The rows of a group lie close to one hidden flat surface of 11 dimensions, which may be shifted away from zero. Surfaces can cross.
Some rows, each with its group after it:
23 -20 49 1 -13 49 -14 13 19 18 -32 -15 -32 -33 16 2 2 5 -8 1 -27 22 -> k664
-9 -39 35 30 22 -4 10 37 -11 -5 -13 -2 -6 12 9 18 12 15 16 25 -23 42 -> k749
6 -54 -3 17 38 46 22 -1 8 -15 -28 30 -17 -11 -7 2 21 13 18 -13 -31 22 -> k749
-28 -11 16 19 -15 9 -2 -3 8 11 -28 17 24 8 -16 5 -19 38 -12 -12 -12 24 -> k381
26 -18 9 -13 -20 5 -9 23 36 27 2 4 -16 -7 13 -2 22 9 -14 -10 -19 33 -> k546
19 -27 -32 13 -8 -29 3 1 48 63 27 33 18 -12 56 17 19 18 -42 -10 39 -32 -> k664
-61 68 23 -20 -9 -32 -11 22 -64 -3 11 -58 3 -12 -14 13 3 -40 -40 1 5 -15 -> k664
-83 -11 22 3 39 40 -4 -4 -3 -14 -25 -1 -5 -11 13 4 32 -9 -11 -1 18 -35 -> k749
-36 7 24 -3 -68 -4 -19 5 1 48 -18 -27 6 -7 23 -5 -8 35 10 -14 11 6 -> k381
-4 -14 14 40 50 8 19 8 1 -23 18 4 37 21 11 17 -19 0 -40 -7 20 4 -> k664
-47 -22 39 39 36 -29 16 44 -43 2 10 -14 4 10 32 25 17 3 -16 22 13 18 -> k749
33 -25 -5 8 41 12 -7 20 -2 29 7 63 40 -35 28 47 -15 -14 -69 -5 -11 -18 -> k664
16 19 44 -16 -29 15 -26 -14 32 21 -22 22 -16 -7 -16 -10 -6 6 -53 -8 0 -2 -> k546
-11 -21 25 13 -5 34 8 2 10 20 -2 -27 30 -19 12 25 26 4 -11 8 32 -47 -> k546
-29 -27 24 12 -29 -43 -16 87 52 39 0 -12 2 34 43 34 75 6 23 58 2 30 -> k546
9 -59 -21 -18 13 14 2 8 20 40 30 -1 30 -40 24 29 58 13 0 12 -5 -34 -> k664
2 -23 36 -14 -10 29 -10 21 16 44 12 -15 21 -36 11 23 24 13 -70 -32 -10 7 -> k546
-5 -87 56 15 66 -5 -31 49 17 2 59 24 72 23 71 38 -3 30 -18 48 -11 21 -> k749
-28 -12 7 25 1 20 15 17 -29 -17 -25 7 36 17 -22 16 -20 17 33 5 -13 27 -> k381
-15 55 6 36 -21 -11 0 20 -21 -15 -12 11 -28 39 63 -32 -79 -10 26 -5 63 28 -> k381
3 -24 -2 4 -64 -24 -16 -19 73 57 -41 16 3 11 -9 13 50 34 12 21 1 -35 -> k546
-8 43 -5 -37 17 10 -18 -20 -27 -8 7 20 -32 -33 -7 -25 -24 -21 -32 -17 -8 -2 -> k664
20 11 -19 -6 4 12 -16 8 48 -6 -2 8 -33 4 40 -16 -2 -20 8 -3 4 3 -> k381
3 40 30 6 -39 8 -38 24 77 8 -31 -22 -17 24 22 -2 -8 -15 -18 17 10 10 -> k381
19 26 22 12 -4 -17 -12 -17 27 -8 -12 19 -3 21 -25 -2 -17 -3 -31 15 8 -7 -> k546
29 29 -50 1 -22 -2 39 -19 -12 0 -15 -7 -43 -16 -30 -18 11 -14 23 -27 11 -3 -> k749
47 -17 52 14 13 23 20 38 11 2 -5 10 -64 -9 8 -12 21 0 -24 6 -5 64 -> k546
-24 1 36 24 -6 40 11 8 2 -13 -49 -29 -11 -2 -21 11 14 -7 3 2 -10 1 -> k749
-36 -5 2 19 -1 -29 11 0 -5 -2 -39 -18 -53 7 -7 -4 42 -2 43 25 -6 1 -> k664
-23 30 -15 -37 7 32 -20 -1 19 -8 19 20 -28 -27 35 -29 15 -13 63 68 45 -30 -> k664
-20 -5 9 32 15 9 -7 9 37 -13 -37 21 -15 22 18 1 -9 2 0 3 -3 19 -> k381
34 -8 45 -8 10 72 -37 30 21 -29 11 -22 21 6 60 -1 -46 -24 14 6 0 7 -> k381
29 52 0 -5 -61 -22 -8 9 15 10 -5 -27 -26 17 6 -18 -22 -12 21 9 20 12 -> k749
27 -20 17 38 21 -3 10 -27 30 2 -5 5 54 8 -33 33 -14 17 -60 3 1 -28 -> k546
0 29 20 12 1 43 -1 12 -7 -10 -41 28 -34 -17 4 -14 -44 -7 -17 -16 -5 38 -> k664
26 -9 12 42 15 40 2 22 60 -26 -44 23 -51 26 32 -17 -25 -2 20 0 -5 53 -> k381
6 13 2 -5 6 20 -9 -17 21 11 8 28 -5 -18 13 -19 -29 12 -52 -30 18 5 -> k664
-14 -7 3 -17 -5 38 -4 -11 33 -18 -11 6 -23 0 -27 -34 5 31 38 4 -20 43 -> k381
18 0 16 29 -19 39 8 -8 26 6 -57 52 -21 10 4 -10 -19 6 -7 -16 22 -2 -> k546
-54 -17 16 -26 6 9 -64 -1 49 4 -26 66 4 18 25 -15 -14 23 -12 2 -36 20 -> k749
-47 45 3 -5 -2 -10 -7 -7 -16 -12 10 -18 9 10 -1 -14 -27 -7 -43 -33 21 1 -> k664
5 28 25 8 -24 20 8 12 -11 -12 -28 -20 -36 1 -17 -19 -25 3 13 -8 -9 51 -> k381
-45 40 26 -15 -26 26 -29 -5 -31 -11 -3 9 19 11 18 -31 -78 19 5 -25 17 25 -> k381
-6 34 58 -17 -68 -18 -38 -21 49 38 -29 -25 -17 2 -21 -7 22 9 -28 30 14 -30 -> k546
22 31 36 18 -20 -6 -20 -11 34 -21 -11 -38 14 32 -10 3 -35 -9 2 31 11 -9 -> k546
-36 -20 -42 -12 39 23 18 -20 -44 -34 1 50 15 -3 -34 -18 -19 26 36 -24 -26 27 -> k381
-23 -18 5 -2 26 -21 -17 -6 25 -16 -22 50 -37 18 -17 -14 15 19 19 30 -37 35 -> k749
7 -49 42 1 -8 41 0 22 -5 30 -13 -21 -6 -33 19 11 11 24 -22 -33 -36 36 -> k749
-49 12 -4 16 -24 9 -2 21 14 19 11 -20 68 22 24 16 -30 20 -56 -62 30 5 -> k664
-14 -37 27 59 1 -25 12 30 61 51 9 18 55 26 50 49 41 22 -54 38 76 -47 -> k546
-10 -37 -64 -19 6 -33 -6 -4 8 29 54 0 50 8 47 11 12 1 -37 -74 7 -35 -> k664
1 5 14 27 6 32 10 12 4 -5 -27 33 8 8 9 8 -24 -5 -25 -19 20 1 -> k546
27 -40 -4 13 -42 9 13 9 7 44 7 -7 2 -12 51 -6 -3 36 40 -13 21 12 -> k381
-15 -23 14 -11 16 3 18 14 -55 17 24 -41 8 -38 -5 20 33 -2 -25 -15 -16 -2 -> k749
-52 -30 43 -20 -6 -23 -27 41 -36 38 21 -36 43 -15 17 37 29 14 -24 9 -33 7 -> k749
-24 -27 -29 8 -13 -1 -4 19 18 24 -12 27 30 11 32 18 11 10 16 -13 2 -11 -> k749

New rows, each followed by its group:
60 -19 -7 29 -9 10 48 26 -16 -2 5 -36 -25 -5 9 5 14 -7 46 7 9 24 -> k749
-9 -10 -21 8 -1 33 10 -1 6 1 -39 30 -27 -6 6 -11 -2 0 12 -37 -8 15 -> k749
-51 19 54 9 4 60 -7 -6 -7 -4 -46 -25 -22 -24 -4 -2 -1 -11 -49 -34 7 -10 -> k749
11 -48 51 43 -1 55 -17 10 27 8 -13 26 19 17 93 -13 -76 42 7 -21 31 24 -> k381
-13 -25 46 19 -30 39 -8 44 34 21 -50 5 1 8 16 20 27 7 10 15 -3 14 -> k546
27 -3 -17 -4 -46 -30 -12 26 9 35 17 1 57 15 16 27 -19 9 -5 -8 -7 4 -> k749
10 -28 29 -3 16 22 6 10 3 5 -1 -5 2 -16 -21 16 36 1 -18 8 -22 6 -> k546
-40 13 -49 -3 27 21 30 11 -5 3 43 19 44 -22 2 8 16 11 1 16 55 -19 -> k664
-16 6 30 -38 -30 26 -41 6 26 20 10 -39 -11 -24 38 -10 16 -5 15 24 6 -24 -> k664
-4 -14 -2 30 -11 42 36 3 -7 -5 -53 -24 -10 -11 -32 18 29 -5 18 -18 -9 -6 -> k749
-44 13 -7 40 -18 -44 -7 21 14 14 -34 29 60 49 -7 42 -12 7 -21 14 11 -14 -> k749
-78 18 1 2 -17 50 -7 51 -47 -16 -41 -24 10 1 42 13 -10 -32 42 -27 2 0 -> k749
4 -2 12 14 -10 -9 2 21 1 6 -3 -13 14 16 5 17 -1 0 7 16 1 9 -> k749
-34 15 11 -38 -40 29 -10 28 -11 42 6 -25 -12 -41 35 -3 30 -11 -20 -30 20 -14 -> k546
-5 22 8 -22 -21 23 -22 -21 5 5 -23 23 7 -10 -23 -6 -17 -6 -31 -23 -9 -17 -> k546
40 26 8 -82 41 27 -39 -28 -18 -18 80 -9 -23 -52 29 -36 -18 -41 -34 -1 5 -31 -> k664
4 -5 -9 1 -26 7 -15 -20 24 0 -21 -29 42 7 -28 20 -9 5 11 -2 -28 -22 -> k546
-19 -32 -37 14 -33 -23 3 53 1 41 16 -3 42 16 73 31 18 7 47 1 28 -12 -> k749
-33 8 -5 44 -24 -26 27 20 -5 26 -26 -22 12 12 7 30 23 -3 -8 3 38 -26 -> k749
-20 -47 -15 27 13 38 18 36 3 6 -16 12 -4 1 64 9 16 3 42 -15 19 4 -> k749
30 -6 -18 14 5 18 7 1 25 0 22 10 50 14 27 16 -17 -9 -9 -6 41 -38 -> k749
-37 -22 -43 16 5 2 47 26 -81 10 -27 -12 18 -22 -28 38 34 -11 16 -43 -32 2 -> k749
-79 59 22 -80 -83 15 -50 2 -24 20 -33 -76 -49 -38 -15 -27 39 -20 41 -8 -32 -10 -> k749
1 27 -30 13 6 -59 -7 10 10 -22 -14 19 10 45 -37 12 -25 -9 -13 -1 -39 40 -> k546
-46 -12 48 15 -35 10 -6 43 -15 23 -32 -57 3 -2 14 28 30 4 14 13 -11 12 -> k749
-28 35 72 3 -43 29 -22 -27 56 4 -34 12 11 20 -69 -35 -47 75 -57 -12 -3 68 -> k381
14 20 25 17 -7 -15 -1 -20 23 -9 -16 6 -10 20 -25 -3 1 -3 -12 33 21 -19 -> k546
0 34 -1 -6 -42 26 -4 -4 4 12 -41 14 -30 -7 5 -22 -26 -6 -4 -36 10 4 -> k546
43 -15 47 -7 -47 71 -17 -5 42 3 -43 -27 -28 -11 3 -17 -4 7 37 0 -20 11 -> k546
-4 -15 -15 37 -17 40 25 31 -7 6 -38 -2 0 4 28 14 -4 -7 26 -32 11 8 -> k749
-52 -10 8 5 21 -4 -13 14 3 -18 -28 26 -14 20 0 0 15 2 27 24 -19 17 -> k749
-17 37 10 -14 -2 -52 -14 7 3 7 18 -2 2 12 -22 5 17 -13 -42 25 5 -5 -> k546
1 28 -1 29 -30 -17 -12 -42 34 12 -26 -12 54 19 -23 20 -43 12 -42 -12 16 -47 -> k546
30 -42 -17 28 50 7 -1 28 9 -10 19 38 31 18 67 26 -18 -22 -3 -2 12 -12 -> k664
18 3 -1 -2 -4 -5 -15 -9 24 -1 -5 5 20 11 -19 8 -14 3 -21 -6 -19 1 -> k546
4 44 47 30 -41 -19 -34 28 47 -23 -58 -3 -11 69 -4 0 -41 -11 22 41 -9 40 -> k546
-45 -23 -5 29 -5 -74 33 34 -7 59 12 -40 24 -10 -24 57 84 19 -56 9 1 -6 -> k546
2 -8 4 35 0 31 15 1 27 0 -38 23 -34 5 24 -12 -6 5 1 -19 22 11 -> k749
-12 -19 -7 -8 -25 11 -17 24 -6 29 -34 37 6 -5 14 5 -24 22 -13 -53 -49 51 -> k749
29 8 -3 -6 -3 -29 -21 9 48 1 11 38 -5 31 8 -9 -11 -1 -16 13 -2 20 -> k546
43 -43 4 5 10 19 7 -2 2 -9 -30 25 16 -3 -62 20 -2 21 3 -9 -81 49 -> k749
2 -18 20 -42 8 37 -15 12 -38 -18 13 -35 21 -25 -24 11 13 -14 18 -1 -57 14 -> k749
-13 -63 -7 53 25 54 48 18 -8 23 -34 17 1 -23 38 23 19 16 -21 -57 16 0 -> k749
-16 -16 -21 -3 45 29 17 12 -29 -38 23 -10 20 -1 10 11 23 -30 41 19 16 -31 -> k749
-66 -40 1 -35 12 8 -40 35 -11 7 -1 21 8 -4 42 3 21 10 37 4 -41 21 -> k749
-65 24 -15 9 -28 15 16 45 -48 15 -34 -34 5 -15 7 21 12 -18 5 -36 0 9 -> k546
-37 66 70 7 -69 3 -33 2 10 34 -38 -50 31 0 -17 20 -32 -5 -95 -25 20 -23 -> k749
27 21 -5 -6 6 -22 -2 -63 26 3 13 37 6 1 -28 -13 -8 0 -45 10 41 -62 -> k546
33 -72 8 -18 -15 -13 7 5 15 55 53 -58 53 -34 -3 44 80 26 -1 27 -12 -38 -> k749
-33 -3 61 -17 15 10 4 3 -29 14 25 -59 -79 -46 40 -32 43 -1 -19 4 26 8 -> k749
-13 9 -49 23 16 18 44 -8 -32 10 -4 25 -7 -20 26 -1 -10 -16 -40 -70 47 -26 -> k749
26 -4 39 -13 -33 51 -15 -7 -16 17 15 8 54 -15 3 -10 -76 40 -31 -46 -5 30 -> k381
-2 10 20 13 8 -1 6 -6 6 -25 22 -46 -20 29 25 -33 -24 0 -17 -39 29 17 -> k664
-24 -26 -1 -33 24 -4 -33 8 2 -4 21 -13 15 -10 30 21 50 -29 40 57 -10 -58 -> k664
10 28 3 -5 -29 16 -16 -15 47 7 -10 -2 -16 5 18 -21 -11 -4 -6 -4 34 -22 -> k749
46 -4 19 21 -8 -11 -2 10 41 8 -9 2 -9 15 -8 4 -22 13 -38 -10 -23 47 -> k546
-23 -44 9 -10 25 6 -29 -20 30 -14 37 -20 68 29 20 10 -5 8 -46 -45 -9 -30 -> k664
-18 59 0 -4 -21 -44 -27 3 0 -13 -31 10 6 33 -51 6 -39 -12 -39 -13 -43 33 -> k546
-48 63 29 -16 -49 50 -23 15 -24 7 -55 14 -16 -12 7 -14 -34 -23 -27 -44 19 -5 -> k546
